All groups share one centre, and each spreads out both ways along 13 directions, with some noise.
In the rows, 128 means zero.
Known rows, each followed by its group:
[108 142 161 127 157  86 164 135  87  65 145 159 110 145 104 163 111  99
 125 135  81]
Q_444
[133 135 149 113 145 103 142 121 145  91 162 155 106 102 100 138 110  67
 114 115 130]
Q_444
[132 126 134 140 133 143 120  91  75 122 156 111  42 163 121 136 144  83
 117 116 164]
Q_764
[146 129 134 130 166 116 108  99 108 160  89 137  82 149 167 143 109 175
 131 126 146]
Q_444
[ 69 110 125 119 134  80 136 129 142 124 107 163 136 103 109 114 128 136
  97 113  86]
Q_764
[250  93 129 133 103 165  89  77 141 148 149 135  65 157 159  60 139 144
  45  74 105]
Q_408
[159 134 117 138 114 145 112 121 106 127 145 172 152 163  83 121 172 118
 110  57  91]
Q_89
[102  68 205 146 152 123 157 114 105 117 129 147 164 141  91 157 158 150
 141  90  92]
Q_408
[ 81 145 180 125 129 154 172 160 108 107 129  67 143 161 122 180 120  89
 161 196 163]
Q_408
[112  99 165  71 191  99 121 138 154 141 112  86 141 144 129  34 112 124
  75 126 165]
Q_408
[101  90 134 159 117 141 139 114 169 179  85 118 109  78  98 125 123  78
 130 132 102]
Q_89
[145 101 176 198  91 101 139  69 177 103 120  86  59 136 102 178 115  74
 130  99  68]
Q_89
[128 157 123 148 132 108 104 143 115 130 124 120 116 141 143 143 128 120
 123 161 119]
Q_91
[138 118 170 119 102 143 140 133 141 117 117  87 122 157 136  83 156 103
 125 158 105]
Q_764
[144 138 178 104 140 113 154 160  83 139  76 116 130 121  99 115 139 117
 120 140 107]
Q_444
[143 101 139 158 117 142  77 116 104 167 136  73 124 142 155  99 161 130
 174  94 112]
Q_91
[ 72 100 101  97 123 128 147  86 121 127 132 198  84  94 136 108 162 141
 159 108 156]
Q_89
[132 123 152 113 149  88 141 100 151 107 107 145  97 122 135 109 123 125
 147 132 121]
Q_764
[161 113 212 100 180 136 110 109 146 148 130 165  86 131 185 152 116 152
  94 171 187]
Q_89
[ 88 143 162 123 110 112 146  97 136 120  90 169 108 161 101 173 174 146
 138 125 143]
Q_408
[136 108 152 141  69 155 150 132 103  99 154 106 132 110 115 150 156 119
 161 103  82]
Q_91
[ 80 149  72 142 142 106 126 112 166 112 128 137 134 170 127  86 123  79
 147 138  98]
Q_89
[ 96 156 137 112 135 145 124 116 143 118 127 131 101 168 127 136 105  67
 122  97 103]
Q_444
[149  96 144 132 129 190 134  93  93 135 159 137 107 162 122 124 160 114
 136  97 151]
Q_91
[ 58 137 120 121 113 169 125 121 105 146 121 128  66 154 167 121 119  70
 115 146  82]
Q_89
[126 154 135 140  74 123 130 163 139 103 155 133 136  76  91 175 137  77
 118 142 104]
Q_764
[182 113 118 183 118 115 132 115 162 158 103 126 121  88  75 162 126 124
 107 135 143]
Q_89
[100 121 148 127 166 138 141 133 152 131 131 173 203 137  70 155 131 107
 141  73 119]
Q_764
[181  81 154 162 131 166 145  73 150 158  85  64  82 184 140 135  95 159
 113 104 139]
Q_444
[165 107 203 119 116 136 132 110 123 137 119 137  80 108 114 165 146 133
  82 125 156]
Q_408
[106 127 206 110  69 175 128 129 148 113 152 131 142 158 131 131 199  91
 134 141 103]
Q_408
[154 112 170 114 112 163 159 123 125 149  86 165 106 126  98 152 127 131
  55 118 107]
Q_91
[ 88 101 141 135 162 130 130 127 112 142 142 157 143 129  77 140 130 102
  80  88 122]
Q_764
[136 120 104 115 168 138 133 131  68 117 167 152 105 141 123 116 106 123
  81 120 149]
Q_91
[140  86 132 134 135 133 160 129 148 160  88 114 143  89  95 125 125 158
 106 150 170]
Q_89
[166 152 118 108  99 144 129  91 177 112 123 136  79 185 150 114 128 142
  80 156 179]
Q_408
[145  98 160 144 147 163 162 109  94 132  92  86 145 223 114 139 140 179
 135 115 145]
Q_408
[140 117 120 127  62 146 103 111 180 116 168 102 119 107 127 100 135  84
 119  63  87]
Q_764
[141 129 145 114 128 130 144 139 183 149  93 167 154  98  76 131 118  96
  85 115 111]
Q_444
[141 141 149 110 117 143 139 136 147 136 102 127 137 139 103 111 143 105
 119 127 127]
Q_444
[115 146 122 109 111 139 148 141 133  90 151 107 160 168  97 125 125 108
 103 109 132]
Q_764
[155  81 211 103 160 152 126 138 124 162 125 145 175 115 107 128 156 159
 100 101 159]
Q_89
[ 90 146 139 101 145 116 145 140 113 110 119 130 100 136 135 111 107  86
 118 146  98]
Q_89
[166 163 163 154 150 116 133 141 118  90 169 191 166 128 101 179 147  81
 180 145  92]
Q_91
[ 98 106 146 168 143 107 132  91 145 122 133 136 124 144 104 158 145 113
 170 107 117]
Q_408
[106 105 171 144 109 115 204 124 206  55 136 135 183 138 102 145 123 112
 147 165  78]
Q_89
[142 117 148 122 152 192 138 132 112 134 129 133 149 216 170 103 115 134
 106 137  87]
Q_764
[154  94 174 111 112 211 168 146 103 120 165  90 139 141 135 116 139 108
 121 159 148]
Q_91
[178 121 134 119 116 102 136 114 117 112 133 148 101 101 104 114 168 141
 121 141 163]
Q_444
[ 87 128 179  87 166 102 139 116 124  64 166 100 114 185 179 105 129 140
 153 165 168]
Q_89
[105 132 124 102 102 173 143 101 153 151 118 145  57 117 128 168 110 113
  72 141 202]
Q_408
[170  83 165 164 114 152 160 100 172 154  95  75 137 127  82 150 142 135
 158 124 172]
Q_444
[171 106 166 123 106 157 132 111 151 114 145  91 129 163 147  86 168 136
 144 141 149]
Q_408
[147 157 114 135 105  89 147 129 118 101 107 100  94  94  71 100 133  36
 182  96  77]
Q_89
[117 137 160 125 118 109 128 102 141 104 125 128  74 129 145 117 144  79
 181 132  98]
Q_764
[152 183 116 140  96  86 124 131 127 100  97 112  96 156 139 146 120 139
 119 157 101]
Q_91
[150 117 133 108 120 188 181 122  98 145  90 147 111 123 106 148 107 129
 124  97 116]
Q_408
[127 119 145 137 119 168 140 127 174 117 136 167 191 174 140 131 131 138
 124 111  65]
Q_764
[107  79 106 148 127 201 124 124  97 129 199  42 135 193 139  97 126 111
 108 114 171]
Q_444
[170 105 187 155 132 122 148 128 112 104 144 110 119 122 131 155 137 123
 149 165 109]
Q_444
[159 133 146 118 104 166 117 141 100 149 116  88 109 150 111 105 127  85
  83  89  90]
Q_91
[ 96  95 119 132 155 111 150  88 171 165  56 171 106 126 108 120 107 151
  87 113 118]
Q_89
[185  85 128 172 134 189 108 105  93 194 153 146 101 112 127 165 162 165
 109 149 214]
Q_91
[157 128 100 181  83 150 120 124 113 136 174 123 102  92 113 180 165 117
 137 179 188]
Q_764
[ 98 125 208 117 125  82 138 104 108 117  94 123  41 119  85 118 168  47
 122 123  93]
Q_764
[103 112 111 118 164 127 129 151  90 162 118 135 146 108  83 103 131 117
  95 122 155]
Q_764
[160 135 137 150  99 178 125 139 123 164 134 142  93 119 101 181 130  98
  44 164 153]
Q_91
[ 85 108 113 151 103 153 131 128 129 162 102 117 141 140 111 131 155 138
 118 130 121]
Q_444
[ 96 111 136 145 127 116 111 110 137 167 102 161 110  92 108 152 141 123
 128 108 118]
Q_444
[131  95 136 104 145 108 178 123 118  98 139 173 116  70 107 150 105 156
  95 139 158]
Q_408
[104 114 209  96 149  62 166 127 136  93  74 122  92  96 113  92 118  75
 141 124  46]
Q_444
[182 163 124 100 153 123 144 133  90 110 105 138 118 180 110 106 116 129
  95 111 118]
Q_91
[148 121 187 149 125 126 168 104 170 114 125 248 124  91  76 224 141 114
  99 141  98]
Q_91
[154 111 140 142 110 188 156 145 135 169 120  99 130  71  95 175 118  99
 142 156 190]
Q_408
[159 142 150 146 167 171  76 142 117 195 130 134 125 170 133 126 134  78
  75 144 138]
Q_91

New rows, each followed by its group:
[160 135 136 118 111 170 154 113 164 150  83 119 134 177 114 122 144 152
 121 138 174]
Q_408
[ 79 131 175 142 130 124 131 133 150 108 146 150 161 164 108 162 149  98
 106 147 103]
Q_408
[153 154 177 113 141 133 163  92 159  83 138 187  83 173  93 150 125  51
 109 125 118]
Q_91
[170  97 160 147 121 139 122 131 102 117 165 133 125 119 123 126 140 112
 105 110  82]
Q_408
[ 77 111 143 116 110  93 154 126  77 140  62  94 112 110 145 133 171 213
 193 152 156]
Q_91
[218 138 163 124 125 168 123 139 132 176  86 141 135 108 127 137 115 129
 117 111  95]
Q_764
[113 120 158 162 177  47 149  90 154  63 135 116 114 146 119 140 113  99
 207 133  99]
Q_408
[154 105 153 156 105 144 167 102 165 129  76  86 108 178 120 145 110 154
  98 153 121]
Q_89
[181 118 109 129 218 135  89 120  85 157 165 162 133 160 122  91 118 116
 102  96 165]
Q_91
[ 93 149 102 167 126 173  97 113 194 165 114 208 123 176 146 130 109  46
  86 135  22]
Q_89
[117 147 169 158 110 102 128 166 153 135 135 177 163  27  61 194 155  55
 149 158 104]
Q_408
[163  79 182 142 128 226 151 135 167 185 121 154 194 150  98 142 169 142
  91 165 175]
Q_91
[111  71 159 101 168 135 115 111 121 168 135 174 159 108 101  91 158 149
 112  55 147]
Q_89
[135  80 129 128 121 143 113  95 179 162 115 157 149 127  85  74 156 120
  91  41  96]
Q_764
[175 126 138  94 144 120 143 143 137 136  99 131 133 117 119  80 123 146
  86 149 143]
Q_444
[147  98 166 141  93 174 162  93 120 132 124 159  97 133 117 173 167 140
 134 132 141]
Q_91
[104 159  96 123 129 159 135 149  70 141 127 117 116 163  91 151 117 105
  80 115 149]
Q_444
[ 89 121  70 148 115 109 158 139 144 129 106  95 140  95  68  80 121  59
 155 113  88]
Q_89
[115 111 170 121  88 178 146 122 133 160 103 152 156 134  96 143 195 142
 144 109 135]
Q_408
[163 111 156 199  98 169 109  93 157 153 119  90 121 212 126 167 144 140
  91 124 111]
Q_89
[124 153 135 122 111 102 161 122  68  78 126 134  83 126 137 166 145 149
 182 150 125]
Q_91
[112 168 152  70 147 180 128 193 112 136 117  94 232 164 121 120  78  97
 150  48  74]
Q_764
[ 90 171 127 114 113 121 104 105 191 115 121 186 128 162 175 124 154 118
 166 148 106]
Q_444
[126 119 141 120 135 143 155 128 117 115 118 147 151 167 135 125 141 168
 127 147 120]
Q_91
[106 131 169 127 123 178 131 110 104 143 114 131 110 204 148 134 177 118
 157 149 131]
Q_91
[174  96 206  83 160 142 140 150 109 145 113  76 131 109 126  92 135 129
 127 129 174]
Q_89
[ 78 137  86 145 143 124 120 114 110 145 109 129 119 190 128 132 133 159
 100 142 144]
Q_89
[161 153 110 156 132 121 119 141 127 112 141 123 152 177  97 125 117 102
  87 123  96]
Q_89
[192 121 166 145  75 188 132 124 112 142 127 147 123 140 112 154 169 124
 113 110  94]
Q_408
[187 128 165 126 142 120 125 133 155 127 131  92 109 100 122 105 113  70
 140 146 137]
Q_89
[ 97 137  67 118 150 108 118 124  73 109 127 143 115 187 147  90 107 173
  81  97  91]
Q_91
[128 108 127 139 117 147 163 130 147 175  69 143 108  79  98 142 108 110
  95 154 114]
Q_89
[158 110 172 143 112 152 115  97 149  92 180 123 129 179 132 124 151  96
 129  94  95]
Q_89
[128 145 120 160 110 106 147  92 135 129  86 158  78 125  95 200 128 142
 126 126 142]
Q_444
[178  89 199 145 129 153 156 125 139 170  90  89 158 111  82 159 163 148
 160 134 188]
Q_408
[ 73  93 133 143 145 155  93 112  85 182 135 136  83 135 144 144 130 131
  68 104 139]
Q_89
[108 136 109 122 103 163 153 147 123  96 166 119 142 129 140 117 131  95
 154 160 115]
Q_408
[102 165 134 162 127 125 103 130 160 152 112 157 156 165  83 161 167  84
 135 139 126]
Q_91
[133 166 151 116 168 131 142 150 137 133 108 143 157 145 101 170  88 107
 120 134 143]
Q_444
[ 99 137 176 128 113 170 128 127 127 191  68  73 130 171  96 150 174 112
 152 133 183]
Q_408
[ 90 124 127 135 115 165 156 157  97 146 119 138 149 140 137 171 154 183
 111 224 187]
Q_91
[111 128 136 104 150 126 130 174 149 129 147 107 196  65 115 124  97  95
 160 115 131]
Q_764
[102 156 111 124 146  74 121 133 100  70 180 157 175 151  88 121 175 128
 171 104 149]
Q_89
[111 113 177 119 124 135 112 126 144 140 135 146 126 128 110 134 150 108
  79 119 123]
Q_408
[177 167 188 153 121 127 156 108 113  82 144 135  69 149 114 213 140  83
 173 173 154]
Q_764
[138 115 172 120  99 164 159 126 139 122 130 159 132 129 107 169 145 134
 100 137 134]
Q_408
[145 115 112 127 175 171 111 108 130 156 127 175 138 168 180 115  92 152
 139  88  99]
Q_764
[ 99 151  94 128 127 127 109 116  75 107 172 170 105 166 141 138 157 137
 124 127 141]
Q_444
[218 182 135 143  54 143 126  96 149  87 133 103  86 134 179 218 113 174
 211 116 147]
Q_764
[114 143 136 121 140 161 119 171 105 116 180 124 177 108 121 206  56 105
  93  68  97]
Q_764
[106 120 147 147  77  99 131 104 149 108 139  86 103  98  97 145 182 107
 174 134 167]
Q_764
[179 132 125 159 127 104 133 118 121 106 144 158 103  96 112 153 118 104
 133 125  85]
Q_408
[ 95 153 123 108 110 147 175 158 106 112 108 122 124 132 124 128 120 101
 127 182 106]
Q_89
[136  92 200 145 112 204 108 177  81 194 156  67 146  82 121 175 154 101
 103 162 165]
Q_89
[150 162 108 114  85 124 134 133 114 117  84  84 114 186 110  97 126 134
  86  90  85]
Q_91
[126 123 137 132 193 120 132 107 109 109 177 196 144 136  78 133 157  77
 176  87 155]
Q_91
[107 110 159  90 125 134 160 138 105 104 152 151 127  88 117 122 144 108
 140 124 126]
Q_89
[148  96 211 136 117 148 157 137 168  80 176 145 133  99 183 163 102 105
 126 197  60]
Q_91
[107 103 122 120  98 176 150 136  94 141 129 135 135 127 114 128 153 143
 110 127 131]
Q_89
[ 99 108 128 163 147 130 120  90 144 155 100 152  65 172 152 183  85 165
  31 157 129]
Q_89
[ 95 107 137 119 126 117 134 126 121 122 154 117 109  92 125 125 146 130
 117 157 186]
Q_408
[154 135 149 108 151  99 131 142 127 164  87  98  84  46 103 104 115  63
 161 144 151]
Q_89
[127 130 155 123 127 103 117 100 166 140 102  96  85 131 109 106 136  86
 134 111 138]
Q_91
[115 132 170 125 103 136 149 145  88 128 110 190 145 114  84 176 168 134
 114 119  86]
Q_408
[145 141  82 169 126 121 140 100 183 154  72 167 103 139 114 150 107 135
  97 170 129]
Q_89
[132 120  86 136 114 167 144 154  90 143 141 121 147 149  95 128 121 144
  47 136 148]
Q_444
[165  81 162 206 164  97  58 103 165 174 145  94 170 149  60 136 150 103
  98  43 120]
Q_89
[137  93 185 144 125 146 153 134 145 153  91  90 133 131 103 146 115 116
  92 135 107]
Q_89
[141 130 120 124  90 137 109 139 132 121 169 137 127 100 133 101 169 104
 118 151 129]
Q_408
[113  99 112 173  91 165 128 128 114 166 103 111 105 145 151 150 119 153
  72 156  82]
Q_444
[105  90 139 177 143 171  80 111  78 185 169 134 105 129 183 154 170 145
 163 153 156]
Q_91
[128 161  84 144  90 161 118 130 130 121 153 131 144 135 148 146 140 122
 173 134 132]
Q_764
[169 128 180 111 201 147 152 141 102 160  65 189 147 171 116 134 105 140
  94 131  92]
Q_764
[161 115 186 132 108 139 149 132 114 121 125 127 130 110 104 155 161 123
 153 139 121]
Q_408
[172  86 174 125 148 163 137 158 146 112 196 111 167 102 135 124 105 119
  77 166 155]
Q_89
[110 105 135 110 100 135 179 123 126  98 134 171 129  86  96 138 135 120
 126 115 103]
Q_89
[102 119 165 187  80 122 137  91 153 149  78  84  67 106 141 195 149 120
 197 169 119]
Q_444
[142 158  88 136 103 147 133 109 139  83 188 138 122 161 118 148 125  95
 138 117 150]
Q_764
[ 94 155 109 120 107 138 122 122 138 130 130 136 164 142  96 128 165  91
 199  80 130]
Q_764
